There are 8 hidden switches. A switch that is on adds its own fixed numbers to the row, and there is some noise. The rows also spread widely along 11 directions, which tell nothing about the answers.
(in the rows, 128 means zero)
Known rows, each followed by its switches (1 for on, 0 for off):
[127 146 133 149  75 124 180  80 139 130 132 117 104 130 121 131 123 109
  89 121 135  86]	1 0 1 0 1 0 0 0
[ 96 132 149 160  75 118 111 107  64 116 126  72 135  87  93 119 146  98
 116 141  82 135]	1 1 1 0 1 0 0 1
[148  99  73 130  77 122 114 107  63 151  98 117 113 135  98 151 113  64
 131 120 189  92]	0 1 1 1 0 1 0 1
[ 76 100 133  99  85 168 146  98 121 168 159 176 128  59  46 216 118  81
 119 121 141 134]	1 1 0 1 0 0 0 1
[172 116 131 174  77 109 107 116  88 111 100  73 144 146 109 101 153 109
 129 117 140  81]	1 0 1 1 1 0 1 1
[181 109 122 115 143  93 103  90  77 135 116  66 127 115 134 111  92 125
 152 178 140 132]	0 1 1 0 1 0 1 0
[127 121 128  77 136 108 116 113 116 159 124 125 138  81 124 105 145 145
 138 157 148 126]	1 0 1 0 0 1 1 1
[145 103 186 172  93 102 129  83 107 133 126 145 170 124  93 221  72  64
 101 127  93 149]	1 1 1 0 0 0 0 1
[ 93 147 162 146  95 146 144  81 116  96 153  83  90 107 100 156 120  85
  87 106  87 105]	1 0 0 0 0 1 0 0
[150 114 115 133 101 106 137 105 126 158 127 156 146 125 122 131 138 114
 108 139 177 108]	0 1 1 0 1 0 0 0
[116 144 150 145  96 147 148  55 112  96 118  52  77  93 143 132 126 110
 134 145 111 102]	1 0 0 1 1 0 1 1
[157 105 119 110 107 122 128 152  99 178 144 160 182 117 109 134 146 137
 108 155 168 118]	1 1 0 0 0 0 0 0
[135 138 156 161 100 115 126  62 133  96 129  97  79 127 139 139 109  85
 104 116 141  93]	0 0 1 0 1 1 0 1
[143 110 184 144  87 136 162  87 130 112 143 116 119  85 139 175  63 104
 120 167 127 117]	1 1 1 0 1 1 1 0
[121 132 111 131 108  78 170 126  95 129  99  80 104 125  91 125  73 116
 137 114  82 133]	0 0 1 0 0 1 0 0
[116 138 163 143  91 110 174 103 152 140 137 146 157 103 156 129 153 116
  89 142 126 111]	1 1 0 1 0 0 1 0
[195 129 154 148 128 157 146  74 101 126  98  26 169 135 108 158 104 133
 150 185  95 110]	0 0 0 1 1 0 1 1
[164  96 113 114  94 134 125 143 157 155 127 155 128 110 112 125 110 136
 144 145 203  93]	0 1 1 0 0 0 1 1
[178 120 123 149  85  98 146  70 102 129  74  96 120 137 175 121 120 117
 144 159 168  98]	1 1 1 0 1 0 1 1
[154 145 139 123 106 137 160  91 146 149 133 105 140 124 131 141 104 108
  95 163 140  86]	0 0 1 0 0 1 1 1
[154 107 180 110 180  66 158  80 177 133 120 159 146  98 143 148 119 155
 148 132 127 144]	0 0 0 1 1 1 1 0
[126 131 102 127 107 132  89 127 138 121 105  94 107 124  94  66 182 154
 146 100 161  87]	0 0 1 0 0 0 0 1
[154 103 176 168 100 146  83 116 101  97 139 113 134 100 162 130 133 127
 127 160 143 124]	1 0 0 0 1 0 1 0
[114 130 126  74 142  99 102  91 112 161 142 128 146  91  87 108 183 122
 115 127 147 117]	1 1 1 0 0 1 0 1
[125 120 133 119 122  95 105  97  68 139 134 103 108  92 150 136 113  93
 124 148 129 143]	1 0 0 1 0 0 1 1

New rows, each followed by its switches (1 for on, 0 for off):
[147 121 114 139  69 165 119 103 124 129 139 112 103 146  62 158 120  89
 102  97 169  64]	1 0 1 0 0 0 0 1
[148 106 168 150 130  91 103  74 147 103 121 135 113 128 101 156 117 107
 133  91 141 114]	0 0 1 0 1 1 0 1
[118 121 136 159  74 111 184  88 113 135 105 142 128 131 112 191 103  83
 103 109 110 124]	1 1 0 0 0 0 0 0
[148 139 108 106 118  65 156  80 109 141  97  77 108 132 120 104 116 113
 130 126 125 106]	1 1 1 0 0 0 1 1
[140 115 103 105  95  98 176  96 162 152 120 165  83 125 132 134  93 124
 124 112 191  95]	1 1 1 0 0 0 0 0
[159  99 154  96 154 131 126 100 146 161 159 138 187  95  53 156 155 133
 129 138 139 120]	0 1 0 1 1 0 1 0
[117 138 132 147  91 159 137  86 115 120 141  71 110 112  68 143 112 104
 110 130 101 105]	0 0 1 0 1 0 0 0
[ 75 137 133  81 157  63 123  89 142 139 154 140  87  81  90 105 173 123
 116  75 122 135]	1 0 0 1 0 0 0 1
[129 142 160 108 150 116 145  87 142 135 186 106 128 101  93 131 144 114
  86 128 118 106]	0 0 0 1 1 1 0 0
[146  90 140 157  91  89 150 138 127 131 129 144 101 112  84 169  45 105
 145 105 139 130]	0 0 1 1 1 0 0 1
[186 151 137 158  98 135 139  69 101 152 153 108 164 167 179 152 127  69
  40 177 159  88]	0 1 0 0 0 0 0 0
[148 121 153 109 113 105 188 108 131 150 148 127 126 120  84 192  59  98
 103 126 112 110]	1 0 0 0 0 1 1 1
[ 99 129 115 132  77  91 129 116 120 144 145 145 102  88 133  93 156  95
  98 126 166 107]	0 1 1 0 1 0 1 1
[176 108 145 149 115  84 107 141  85 134 135 102 156 122 140 103 128 122
 120 162 144 122]	0 1 0 0 1 0 1 1
[159 114 166 145 140  41 115  93 129 121 111 146 140 144 143 133 138 118
 118  97 132 135]	1 1 0 0 0 0 0 1
[199 116 127 120 142 126 163  74 119 147  93  68 143 134 117 157  91 141
 163 167 135 110]	0 0 0 1 1 0 1 1
[143 125 136 121 113  62 137 112 100 158 159 116 165 117  66 130 146  68
  82 114 120 102]	0 1 1 1 1 1 1 1
[114 138 145 152 101 129 154  84 121 136 131 112 162 119  77 146 175 107
  94 118  98 112]	0 1 0 0 1 0 0 0
[155 140 124 146  86 149 160 111 134 122 114  33 129 129  56 106 129 133
 136 127 109  68]	0 0 1 1 1 0 1 1
[165 126  96 128  98 100 155  79  52 170 115 107 147 138 152 137 140  88
  97 163 164 106]	1 1 0 1 1 0 0 0
[ 77 136 206 147 120 135 135  95 142 105 133 121 128  39 172 133 135 143
 136 180  81 165]	0 0 0 0 1 1 1 1
[137 121 138 140 105 140 111 119 108 118 128  91 109 104 141 124 111 127
 138 158 141 125]	0 1 0 0 0 0 0 1
[118 120 194 146 125  46 164 116 169 123 136 139 137  99  89 157  66 107
 120 108  64 159]	0 1 1 0 0 0 1 1
[155  98 176 116 131  95 146 141 193 114 137 165 142 111 103 124 134 165
 142  95 151 100]	1 1 0 0 0 1 1 0
[120 108 158 121 121 120 103 108 141 113 114 105 132  93  59 133 136 142
 161 106 109 131]	1 1 1 0 0 0 0 1
[106 111 169 120 118 141 115  96 157  95 114 113  80  73 108 142  95 150
 172 120 125 130]	1 0 1 0 0 1 0 1
[179 130 124 120 115  89 122 127 122 141 150 116 127 143 139  76 172 134
  95 126 184  71]	1 0 0 0 1 0 1 1
[116  95 149 168  92 169  77 112 128 102 100 132 136  89 103 131 158 150
 172 128 146 133]	0 0 1 0 1 0 0 0
[109 123 169 157  84 114 134 163 147 102 139 140 145 107 114  93 180 143
 108  94 125 100]	1 1 0 0 0 1 0 0
[167  97 132 101 135 110 152 106  96 164 102 110 159  99  92 161 106 146
 171 160 129 137]	1 0 0 1 1 0 1 1
[187 131 113 126 129  81 129  98 119 144 102  61 169 172  46 114 147 108
 119 104 116  83]	0 1 1 0 0 0 1 1
[137 109 137 128 121 125 125 104 122 130 138 108 120 107  67 153  89 125
 136 126 119 130]	0 0 1 0 1 0 0 0
[160 114 148  98 159  83 109 135 127 166 172 131 187 129  32 145 140 115
 100 110 118 124]	0 1 0 0 0 0 0 1
[154 110 122 140  62 135 181 111 122 141 112  91 129 130  53 175  74  88
 129 117 125  84]	1 1 1 1 0 0 1 1
[131 112 177 143 136  75 141  85 133 114 105 115 152 115  56 159 146 134
 148  85  79 140]	1 1 0 0 1 0 0 1
[ 82 129 120 121  87 103 160  95 124 171 148 170 151  96  67 169 138  62
  74 111 110 129]	0 1 1 0 0 0 1 0
[185  75 143 190  81 122  66 159  73 110 102 119 158 125 145 121 106 127
 157 161 161 131]	0 0 1 0 1 0 1 0
[131 123 122 138 112 103 118  98  83 138  96  85 141 115  90 144 105  98
 139 139  92 141]	0 0 1 0 0 0 1 1
[110 118 147 134 109 116 139  87 121 123  99 109 132 100  91 147 115 127
 147 123  95 143]	1 1 1 0 0 0 0 0
[133 159 115  76 141 100 191 112 145 168 161  70 115 120  58 117 103 131
 100 131  99 100]	0 1 0 0 0 0 0 1
[174 101 130 113 135 102 145  58 136 133 125 120  89 130 101 178  79  97
 141 118 166 104]	0 1 0 0 1 0 1 1
[170  92 199 173 119  98  75 131 116  73 133  90 132 107 125 115  95 145
 154 132 110 137]	1 0 1 0 1 0 1 0
[169 103 109  94 138 100  78 115 130 122 117 103  99 121 109  82 142 133
 158 115 195  84]	0 1 1 0 0 1 1 1
[131 142 112 114 115 118 151  63 109 157  82 101 133 122 118 145 125 127
 137 148 118 125]	1 0 1 0 0 0 0 1
[159 128 155 101 123 145 210  47 183 165 155 139 124 108 100 210  70 104
 104 158 147  99]	0 1 0 0 1 0 1 1
[162 109 164 122 151  99 149 127 166  97 129  85  92 124  53 137  81 160
 166  84 113 103]	0 0 0 0 1 1 0 1
[123 119 123 190  55 123 127  94 134 108  84 150  74 130 189 140 101  97
 129 122 177 111]	0 0 1 0 0 0 0 1
[129  99 146 139 100 113  86 168  92 126 209 135 105  93 111 134  82  72
  84 128 150 124]	0 0 0 1 0 0 1 0
[187  98 153 128 143 125  63 144  71 131 164  67 166 132  47 155  90 100
 121 142 107 124]	0 0 0 0 0 0 1 1
[187 122 153 106 170  81 128  36 203 113 140 117  99 159  96 139 106 107
 114  82 159  81]	0 1 1 0 0 0 1 0
[147 109 121 124 104 130 148 123 105 166 119 124 167 106  75 152 106 127
 136 160 121 131]	0 0 1 0 1 0 1 0
[172 125 114 123 118  96 125 111  79 170  90 101 177 134 143 115 132 136
 134 173 142 129]	1 0 1 1 0 0 0 1
[135 125 139 138 111 134 129  77 124 105  79  88  95 104 167 123 125 148
 170 146 133 121]	1 0 0 0 0 0 1 1
[166 132 123  86 171  60 153 116 169 137 135 119 106 139 127  83 129 156
 126 104 154  93]	0 0 0 0 0 1 1 0
[139 114 118  88 131 122 121  89 104 164 159 112 160 108  46 160 127  73
 100 128 135 105]	0 1 1 1 0 1 1 0
[122  98 187 145 128 131  57 112 116  78 142  80 108  62 109 110 125 130
 168 138 128 137]	0 1 1 1 1 1 0 1
[ 86 147 106 156  55 109 182 112 101 140 123 123  78 109 154 136 104  77
  92 131 129 115]	0 1 0 0 0 0 0 1
[131 102 126 152  93 149 139 101  82 133  82 111 167 113  61 172 157 128
 159 117 108 127]	1 0 0 1 1 0 0 0
[151 125 124 152  93  83 168  99 113 152  77 141 157 128 152 137 133 113
 126 146 137 116]	0 0 1 0 1 1 1 1
[146 115 189 189  70 102 115 137  98 128 139 141 217 116 103 145 171  85
  82 130 110 108]	1 0 1 1 1 1 1 1
[151  97 119 155  87  99 105 136  79 148 103 138 148 110 129 133 115 112
 139 153 154 134]	0 0 1 0 1 0 1 1
[100 133 122 114  90 119 125 131  85 143 154 124 106  86 136 110 118 107
  96 151 137 123]	1 0 1 0 0 1 0 0
[148 125 173 169 108  66 100 110 132  72 138  69 117 134 112  81 139 104
 111  82 105  97]	1 1 1 1 0 0 1 0
[162  94 110 109 157  53  44 122  61 144 120  91 160 129  46 110 146 101
 147  99 130 142]	0 1 1 1 0 0 0 1
[152 119 127  91 153  99 128 143  98 154 161 107 124  99 118 101 111 152
 130 161 144 128]	0 0 0 0 1 1 0 0
[132 128 110 165  55 119 156 150 104 140 101 115 107 124 148 123  77 115
 124 150 142 114]	0 0 1 0 0 0 0 1
[156 127 177 119 151  42 149  90 141 121 157  83 103 105 110 128  52 109
 118 140  91 138]	0 1 1 0 1 0 1 1
[126 144 174 131 120  77 179  79 131 121 139  89 133 111  94 134 114 114
 100 122  73 120]	1 1 1 0 1 1 0 0
[136 160 151 135 122  66 164  47 128 103 112  51 105 143  96 112 146 101
 103  91  91  86]	1 1 1 0 1 1 0 1
[143 137 124 133  94 128 102  59  81 128 131  84 129 125 143 120 152  75
  87 152 145  96]	1 1 1 0 0 0 1 0
[172  95 136 102 140 114 148  81  68 166 105 106 179 103  93 190  91 124
 155 181 108 157]	1 1 0 0 1 0 1 0
[120 114 138 155  84  50 142 132 135 134 140 168 107 117 115 119 121  96
  99  93 151 119]	0 1 1 0 1 0 0 1
[172 103 146 117 142  81  95 104 147 151 143 165 151 130 114 135 122 114
 114 126 176 123]	0 1 1 0 0 0 0 1
[190 120 155 131 131 100 173 103 173 127 147 123 124 154 130 146  83 113
 103 118 163  81]	0 1 0 1 0 1 0 0
[121 108 143 122 108 125 135 108 136 146 141 136 128  77  88 147 109 121
 140 144 145 130]	0 1 1 1 1 0 0 1
[149 145 177 147  95 199 162  80 184 108 126  75 153 117  85 136 177 160
 122 136 119  63]	1 0 0 0 1 0 1 1
[211 101 123 132 134  88 133 138 178 127 119 143 130 177 115 108 123 154
 135  89 191  74]	0 0 0 0 0 0 1 0
[203 106 162 137 135 127 102  98 126 139 130 123 194 138 115 144 138 128
 117 160 155 102]	0 0 1 0 1 1 1 0
[174  95 148 146 105  78  92 146  63 130 130 109 166 126  84 132 121 103
 124 125 130 115]	1 0 1 0 1 1 1 1
[ 97  89 180 147 117  61 120 120 122 113  78 166 154  69 104 137 147 154
 182 106  99 174]	1 1 1 0 1 1 0 1
[150 102 180 176  91 108 157 120 168 111  97 158 161 127 106 153 152 153
 143  99 130 111]	1 1 0 0 1 0 0 1
[192  99  84 150  86 135 100 141  17 178 102 112 200 153 100 151 162  88
 115 159 179  95]	0 0 0 1 1 1 0 1
[114  90 117  98 124  99 122 106 112 165  75 168 156  76 104 155 131 133
 179 146 146 157]	0 1 1 0 0 1 1 1
